There are 5 ways to turn a row about zero (a turn may also mirror it). The second row of each pair is the first, turned, with some noise. The first 45 pairs use one turn. New pairs use 2 turns, one after the other, and a turn may come again.
Known pairs, each followed by its turns in order:
[-2 -6 20 -3  6  8 11 -3]
[  6   4   2 -16   7  10  -8 -10]
K_633

[ -9  -4   6   4  -5  10 -16   2]
[ -2  11   1  -1   6   5 -13 -14]
K_808

[-16 -13   4  -6   0   7   0  -7]
[ -8   5 -14   8  16  -1  -2   0]
K_236

[ -1   0   2  -7 -12  -3  -9  -9]
[ 10  -3   1  -2   5   6  -9 -10]
K_192

[ -5  18 -10  -9  -5  -8  -2  15]
[ -7   9   3   1   3 -13  14 -16]
K_833

[  9 -12  -2  11   1   8 -19   0]
[-6 12  8 -9  2 19 -6 -6]
K_808

[-11  -1  13  -4  -9   1  -6   3]
[  0   7 -11  -7  -6  11  10  -7]
K_633

[-16   0   5  -6  13   3  -6  17]
[-6  7  7  1 -7 17 16  1]
K_192

[-11   5   2   8 -16   6   5   3]
[  2 -13  -2   8   9   1  -5 -13]
K_808

[ -8  -1  -3 -10  15   1   1  -1]
[ 2  3 -2  8  6 14  2  0]
K_236

[ 1 36 -6  6  6  4  7  9]
[  8  20  14 -14  18  -3   7 -22]
K_833

[  2   8   3  -9   6  -2 -10   2]
[10  1  4 10  0  2 -3  2]
K_236

[  7  14   2 -14 -11  -2  -3  -9]
[  3   2   5  10  -9 -10   2  16]
K_236

[-9  8  1 -4 -5 -2 -1  3]
[ 1 10  5  8 -4 -5  4 -3]
K_236

[-2  1  5  4 19 10  5 -5]
[-16   7  -9   7   2  -1   4   8]
K_808

[ -7  10 -11 -21   6   5 -10   5]
[ 2  8 -1 23 -1 16 -1  4]
K_633

[ 15  10 -23  -4   6  -1   8  13]
[  1  14 -16  20  -6 -16   4   2]
K_192

[ -9 -14   6 -14  -9  22  -6 -12]
[ -7  -5  -7  -1  20  22  11 -13]
K_633

[  7 -17  -2   1   1  -5   9  -9]
[-11  -7  -9 -10   1  10  -6   9]
K_236

[ 10  11  -4   2  -1  13  -1 -12]
[10 -1  5 -9  4 -6 11 14]
K_236

[ 10   0  20  -3  -4 -10   2 -12]
[ -4   1  22   8  -6 -12  -1   4]
K_808

[ 10  -9   4  -2  -6 -10 -20   6]
[  9  13  15 -12 -10   3  -6  -8]
K_808

[ -8  -8 -11  14   5   2  -4 -10]
[ 5  8 -6 10  2 20 -1  4]
K_808

[  2  -1   4 -15   1  -2  -4  12]
[ -1   0  -1  10  -9   9   2 -10]
K_192

[ -3  13   8  -1   5 -26   0  19]
[  9  17  -3  -3 -28  -3  -1  15]
K_633

[ -8   2   9   0  -1  10   6 -14]
[-6  8  3 -1 16 -6  4  9]
K_236

[  5   2  -6  13   9 -16  -7   5]
[ -1  13  -9 -12  -3  -8   8   6]
K_833

[ 5 -1 -8 15 -4 -6  6 14]
[  2   2  -6   0   0 -21   3   6]
K_633

[-9  8  7 -5  9 -8 -3  3]
[ 8  1  6  3 -1 -1 18  0]
K_833

[ -8 -13  -7 -12   3   4   3  -9]
[  6   3  -8   1   3  -1 -13  17]
K_808

[10  1 11 11 -5 -4  1 -1]
[ 13  -1 -12  -4   0  -5  -7  -1]
K_833

[ 10 -30  -9  -5  16  -9  11 -14]
[ -6  -8   5   7 -21  -9 -25  25]
K_192

[ -7   4 -18   1  14  -2   1   0]
[-11   0   0  13   2  -5 -13   8]
K_633

[ -1  15  -4   9  -7  12   2 -16]
[-4 -2  3 10 26  2  8 -2]
K_808

[  1 -13   8   6   1   1  -3   5]
[-12  -8   6  -1   4   6   1   5]
K_192

[ -7  10 -15   8   8  13   2  15]
[-2 21  2  7  7 -5 17  5]
K_192

[ -7   4  -2  -8  -3   8 -22   4]
[ -1  -4 -13  16  -6  13   8  -5]
K_633

[  5  -6 -15 -13  -4   4   4   5]
[ 1  3  4 11 14  2  7 11]
K_633

[ -7   5 -20   7 -11  -8 -14  14]
[-21  10 -13  -2  11 -12   9  -6]
K_833

[  5  -3  -5 -14  11   2   4   0]
[  2   2   3  11 -17  -2   0  -1]
K_192

[  3  -9 -11  -4   0 -17  10  13]
[-14  10 -17   6  -8   1  -9   1]
K_192

[  6  -5  -9  -3 -12 -11  -3   6]
[-12  -2  -9   0  -6 -15  -3  -4]
K_833

[-6 12 -5 -4  2 10 -9 -7]
[-1  4 12  4 17 -2  3  4]
K_833

[ -9  -6   4 -19   1   7  11  -3]
[ -3 -13  17  14  -6   9  -2  -5]
K_833

[  1  11  18  -3 -21   1  -3   1]
[ -6   4   9   9  -3 -25  -7   4]
K_236

New pairs, each followed by its turns in order:
[  8  12  -3  -9  -4 -13  -3  -5]
[ -9 -16   7   2  -3  -3  -5  -8]
K_633 K_808

[ 0 -8  3  3 -3  0 12  4]
[  2  -2   0   0  -3   8 -12  -2]
K_808 K_808

[-10 -12   8  -5   7  -6  -5  -4]
[ -3  -2  14   8   6   5   2 -13]
K_192 K_192

[ -2   3   6 -14   5  -8 -12   3]
[-12   2  11 -11  -5   4  -7  -4]
K_833 K_236

[ -7  -3   8   3  -1   9 -12  14]
[ 7 12  3  6 17 -2 -1  4]
K_808 K_808

[ -6  -1  11   2 -14 -15   5  14]
[  1   8 -15   6  10   4  17   6]
K_192 K_236

[ -2  -7   1  13  -4  -6 -11  -7]
[ 3  8 -7  9  7  0 -2 15]
K_833 K_633

[ -6  10 -24  -5   5  -8  14   7]
[-19   4   7  -5   9 -12  21   6]
K_236 K_236

[  9  16  -1   1 -17   1  -1   5]
[  7   8  -5  -5  -7  14 -11  13]
K_833 K_236

[ -2 -22  -1  21  -3   7  -1  -4]
[ -2   2 -18   6  -5  25   0   2]
K_633 K_236

[ -3   1   4 -10  10   4   5   4]
[ 6  5 -3 -2  4 13 -2  3]
K_236 K_833

[-17  -1   8   1   7   4  -8  -4]
[ -1   5  -1 -13  16  -5   6   6]
K_808 K_833

[  1 -19 -11  -2  10   2  -8  -5]
[  1   3   2   6   1  -9   7 -21]
K_833 K_236

[-12  16  -8 -13   7   0  -1 -10]
[-11   6  15   5  14   6 -14   1]
K_833 K_236

[ 0 15 -1 -1  4 17  3 -3]
[ -4 -10  12   8  -6  -7  10   8]
K_192 K_808

[-18   2   3   2 -19   8   5   3]
[ 19  -3  10  -8 -17   3   5  -4]
K_192 K_192

[-12  -4  -2  -9  -8  17  12   8]
[-11   6  -2  15  10  12 -11   2]
K_833 K_808

[-10   0 -16  22  -4  -4   2  15]
[-15   1  26   0   6  13   9  -3]
K_236 K_633

[ 0 14  7  1 -7 -4  1  3]
[-6 -2 12  1  9  3 -4  4]
K_192 K_633

[ -4  -2  -4 -27   0 -12  -3 -10]
[  2 -16   3   7   3  -1  21 -14]
K_192 K_633

[ 6  1  1  6 10 11 -3  6]
[ 7 -7  4 -5  6  6 -6  3]
K_236 K_633

[ 1  3  1  9 -1 -1  7  6]
[-8  1 -7 -6  7  0  2  4]
K_808 K_236

[20  0  4  2  5 10 -6  2]
[  0  -1 -11   8   1 -16 -10  -2]
K_808 K_808

[ 11  -4   7  -8  14  10 -17   2]
[-14   8   8 -13 -11  17   0   5]
K_236 K_808

[-10 -17 -21  -2   8 -10 -13   6]
[-12  29   0 -16   4   3   6  -6]
K_833 K_192

[ 11  -8   4 -11  -7   2  -2  -8]
[ -3 -17  -8  -6   0   1   5  -1]
K_192 K_633

[  3 -40 -25   9  -7  -3  17   7]
[  2  18 -15   9 -10   4 -29  37]
K_633 K_633

[  7  -6   1   1  -5   6  15 -16]
[  8  -1 -20  -6   1  -1  -7   1]
K_808 K_633

[ 1  2  3  7  6  1  4 -9]
[-8 -5  1  7 -5  5 -5  0]
K_192 K_236

[ 5 -7 -2  6  2 11 -9  7]
[-1  5 -7  0 13 -6 -7  1]
K_808 K_808

[-4 11 16  2  9 -7 15  8]
[ 18  -8  -6   7   6   6   3 -18]
K_633 K_192

[  5  -8   4  12 -11   0   3  -3]
[-7 -4  2  9 -7 -6 11  4]
K_236 K_833

[  5   1  -6  -9  -4 -13   5  -6]
[ -4  -8   6 -10 -10  -4   1  -1]
K_808 K_808

[ 21  -7  -1 -21  21  10  -1  -2]
[-22  -4  -6 -13 -14  19 -12   0]
K_236 K_808

[ -2   6 -12   3  -3   1   3  15]
[ 3 -3 -1 -5  7  3 -2 18]
K_808 K_808

[-5  0 -5  6 -9  1  9  6]
[ 6  5 -7  6  2 -9  7  2]
K_192 K_808

[ -6   2  -4  13   6   4  -3 -10]
[ -4   0  -4   5   0  -8 -12 -11]
K_808 K_633

[ 19  -6  -9 -16  14  15 -11 -12]
[  9   9 -17   9  -6  20 -11  16]
K_633 K_833

[15  2  0  4  5  1  0  1]
[ -4  -2  -2  -4   1 -13   0   9]
K_192 K_633

[  8  11  -3 -17  -2   5  26   4]
[-2  7 -9 -9  6  3 -2 29]
K_808 K_633

[-8  9 -7  2 -9  5  6 27]
[  5 -12  13  23   3   1  -2  11]
K_236 K_808

[-1 17  8 16  0  4  0  6]
[  8   0  15 -11 -13  12  -2  -2]
K_236 K_633

[-2 -1 -4  2 26 -1 -3 -2]
[  3  13   1 -10  -1   9 -13 -15]
K_633 K_808

[-14  -3  -1  -8   2  14  -3  -1]
[-6  4  8 -4 15 12 -2  7]
K_633 K_833

[-5 21  4  8  3  5 -2 -8]
[ 11  -8   6 -11  12   4 -10  -3]
K_633 K_192

[ -4  -7  14   6 -14  -8  -4  11]
[-15  -8  -1  -2 -15   5   8   3]
K_236 K_633

[ -8   0   1   0 -14   0  11   8]
[ -4 -16  -2  -5   7   3   2   8]
K_808 K_633

[  2   3 -26  -9  19  12   0   7]
[  2 -14 -20   5 -11 -15 -11  -5]
K_633 K_633

[-7  6 18  8  5  1 -4  8]
[-11   5  12  -3 -13  -8  -2  -5]
K_192 K_192

[15  9  1 -3 -3 11 -1 -5]
[-4  5  3 11 10 12 -5 -4]
K_808 K_236

[-9 -3 -9 -7  5 15 -9 -7]
[-16   2  13   1  -1  -7   4 -11]
K_192 K_808

[ 9 -6 -1  1 15  3 -8 -3]
[11  6 -5 10 -9 -7  4 -7]
K_833 K_633

